There are 4 ways to turn a row about zero (a turn may also mirror it). The second row of each pair is the first, turned, with some noise. The first 36 pairs use one turn. New pairs use 3 turns, one after the other, and a turn may come again.
In the rows, 128 means zero.
Known pairs, each followed by its turns in order:
[162  85  96  62 150 187 156 127]
[ 44 151 173 134 121 111  88  88] -> Z679

[132 131 124 151 128 143 100 201]
[166  91 146 153 113  93  87 139] -> Z679

[ 92 135 107 132 122 152 174 120]
[132 123 121 121 137 159 117  69] -> Z679

[130 127 139 181 151  97 146 138]
[109 112 133 120  77 170 130 148] -> Z150

[ 98 132 108 121 144 128 117  88]
[143 117 132  80 106 155 123 118] -> Z883

[116 129 147 126 137 123  59 108]
[116 111  97 105 145 110 121 181] -> Z679

[121 130 126 136 133 158 127 149]
[150 117 123 124 126 150 117 140] -> Z546

[165 143 151 111 106 105 156 123]
[109 134 150 139 144  86  99 108] -> Z546

[ 93 108  47 123 192 123 177 125]
[109 108 125 169 143 219 162  79] -> Z546

[116 121 150  73  76 122 122 191]
[113 118 147 198 196 127 112 137] -> Z150

[132 127 131 176 179 153 134 141]
[169 156 126 115 145  88  90 109] -> Z679

[159 126 122 133 144 133  79 148]
[121 138  92 125 105  90 146 152] -> Z883

[ 71 137 121 132 143 142 113 129]
[140  98 106  96 147 144 101 120] -> Z679

[120 136 103 130 159 132 136 112]
[125 111 124 157 132 150 149 125] -> Z546

[121 131 147  93  87  95 129 107]
[ 72 156 122 114 129  99 113 128] -> Z546

[124 134 118 163 163  78 145 117]
[114 118 168 137 144 133 180 109] -> Z546

[109 136 140  58 118 128 130  86]
[196 133 125  99 156 163 140 119] -> Z883

[145 176 150 158 136 178  78 133]
[137 117  98 175  59 135 147 144] -> Z883

[166 127 141 102 105 150 138 128]
[131 133 114 142 124  99  83 114] -> Z546

[104 165 134 133 146 145 143 113]
[141 109 135 134 106 168 105 138] -> Z883

[ 69 102 153 132 105 132 209 152]
[149 108 165 146 176 183 133  64] -> Z679

[106 150 147 133 126 155  89  96]
[148 119 120 125  81 162 155 121] -> Z883

[ 77 138 164  47 103 145  60 142]
[173 138 130 185 218 122 184 132] -> Z150

[105  81 149 149 133 145 123 162]
[164 115 111  71 132 148 128 119] -> Z546

[149 177  80 104  77 145  69 133]
[101  83  75 148  53 113 123 147] -> Z679

[148 101 158 157 105 128 149  89]
[107  85  83 121 102 108 136 128] -> Z150

[131 118 117 140 120 115 104 188]
[110 135 141 135 154 171 111 161] -> Z150

[202 136 132 188 170 115 145 200]
[220 122 197 137 172 118 131  99] -> Z546

[179 134 120 121 123 149  72 173]
[119 110 129 162  87  77  97 169] -> Z679

[146  82 144 143 138 143 110 120]
[ 96 124  89 105 138 141 147 128] -> Z150

[139 157 119 175  76 139 124 172]
[123 122 127 138 128 121  91 208] -> Z150

[113 125 200 111 176 181  91 157]
[121 181  61 161 103 188 148 148] -> Z883

[138 156 135  74 115 158 147 183]
[105 174 157 181 164  98 108 125] -> Z150

[140 112 171 149 144 209  47  98]
[131 170  49  95 161 110 197 162] -> Z150

[ 90 133  90 209 126 125  91 145]
[ 57  78 137 115  73 121 145 121] -> Z883

[110 209 119  97 136 129 115 157]
[159  74 117 140 128 150 135 195] -> Z883

New pairs, each followed by its turns in order:
[165 134 145 172 129  86  47 131]
[135 172 160 212 144 120 162 100] -> Z679 Z679 Z883

[114 108 126 120 172 112 103 117]
[ 91 122 130 103 106 110 148 103] -> Z150 Z546 Z883

[158 153 118 111 123 130 117 145]
[105 111 139 154 151 123 143 123] -> Z546 Z883 Z883

[114 101 144 110 119  47 105 125]
[148 173  99  93 150 148 160  84] -> Z679 Z546 Z150

[174  79 129 167 138 120 152 110]
[ 59 150 149 101 128 132 129 101] -> Z150 Z883 Z679

[130 149 139 168 116 115 154  55]
[207 118 109 152 123 104 147 136] -> Z150 Z546 Z150

[100 131 164 166 128 184 121 134]
[128  82 178 149 118 114 110  98] -> Z679 Z546 Z546

[122 177 152 187 160 147  99 166]
[ 70  91 130 181 141 136 102 166] -> Z883 Z546 Z679

[125 153  92 166 149  49 130 121]
[145 175 108 108  93 109 187  83] -> Z150 Z883 Z679

[137  75 124 104 110  89 157 118]
[ 74 155 134 172 133 126 121 143] -> Z546 Z883 Z679

[109 124 114 149 142 157 177 128]
[108 146 151  84 123 155 121 146] -> Z546 Z679 Z883

[128  66 137 141 130 125 123 126]
[ 83 106 119 126 135 159 124 122] -> Z883 Z546 Z883

[112 129 122 191 133 135  82  96]
[146 130 180  98 153  94 169 139] -> Z883 Z150 Z679

[147 116 129 197 126 117 129 146]
[147 179 125 126 175 106 120 150] -> Z150 Z546 Z150

[146 150 147 110 148 163 168 127]
[134 155 144 103 161 120 132 171] -> Z546 Z679 Z883

[135 118 104 123 129 120 148 174]
[126 113 167 131 103 131 111 116] -> Z150 Z546 Z679

[140 123 141  92 134 136  97 125]
[123 129 137 170 106 146 119 126] -> Z546 Z546 Z883

[140  53 209 106 139 112 139  82]
[127  57 123  86 157  56 162 131] -> Z150 Z546 Z150

[138 111  86 122 108 127 134 154]
[152 144 112 128 169 147 130 138] -> Z883 Z679 Z883

[125 186 106 118 169  99 144  84]
[ 69 119 107 138 160 107 153  77] -> Z546 Z546 Z150

[139 148 162 203  66 141 127  92]
[169  55 136  74 162 144 115  89] -> Z546 Z679 Z546

[ 47 109  92 139 147 139  85 156]
[144 162 121  65 159 116 144  64] -> Z883 Z883 Z150

[100 140  88 124 122 184 117 130]
[151 101 165 131 126  80  97 149] -> Z679 Z546 Z150

[106 144  65 116  83 168 139 128]
[132 154  74 139 128  92 104  75] -> Z150 Z150 Z679

[131  89 152 156 112  93 132 130]
[156 118 119 168 158  99 119 128] -> Z546 Z883 Z546

[114 131 156 135 134  99 157 114]
[113 152 121 135 166 143 144 102] -> Z546 Z150 Z679

[133 139 126 167 174  87  72  87]
[176 113 162  84 127 117 199 119] -> Z883 Z150 Z546

[123 104 137 135 141 209 110 159]
[ 83 145 166  65 123 123 145 132] -> Z546 Z679 Z546

[209 128 140 109 151 205 135  99]
[ 35 164 155  84 164  99 134 129] -> Z546 Z883 Z546

[143 128 116 158  91 134 100  82]
[130 135  88 151  79 127 149 107] -> Z883 Z883 Z150

[176 113 151 160  88 107 149  96]
[136 104 127 166 111  94 172  82] -> Z883 Z150 Z679

[133 132 145 128 113 152 147 113]
[126 129 131 160 142 113 116 121] -> Z679 Z150 Z150

[157 173 127 209 137 129  95 209]
[ 35 127 133 142 186 151 186 141] -> Z883 Z150 Z150

[120 127  90 119 107 121 150 106]
[116 109 147 141 169 125 122 136] -> Z546 Z546 Z150

[134 164 209 149 123 132 124 121]
[121  85 101 102 103 131 155 192] -> Z883 Z883 Z150

[135  96 140 140 169 108 122 140]
[108 161 157 134 143 135 145 153] -> Z883 Z546 Z150

[ 99 144 174 104 209  90  71 140]
[143 114  35  82 139 143 134 194] -> Z150 Z883 Z150

[194 100 119 126 178 130 131 127]
[145 157 111 134  78 185 137 120] -> Z546 Z679 Z679

[ 86  91 100 147 152 159 146 105]
[130 132 168  75 109 170 125 103] -> Z546 Z679 Z883

[ 96 158 147 133  98 136 118 166]
[149  84 147 145 148 145 141 159] -> Z546 Z150 Z546

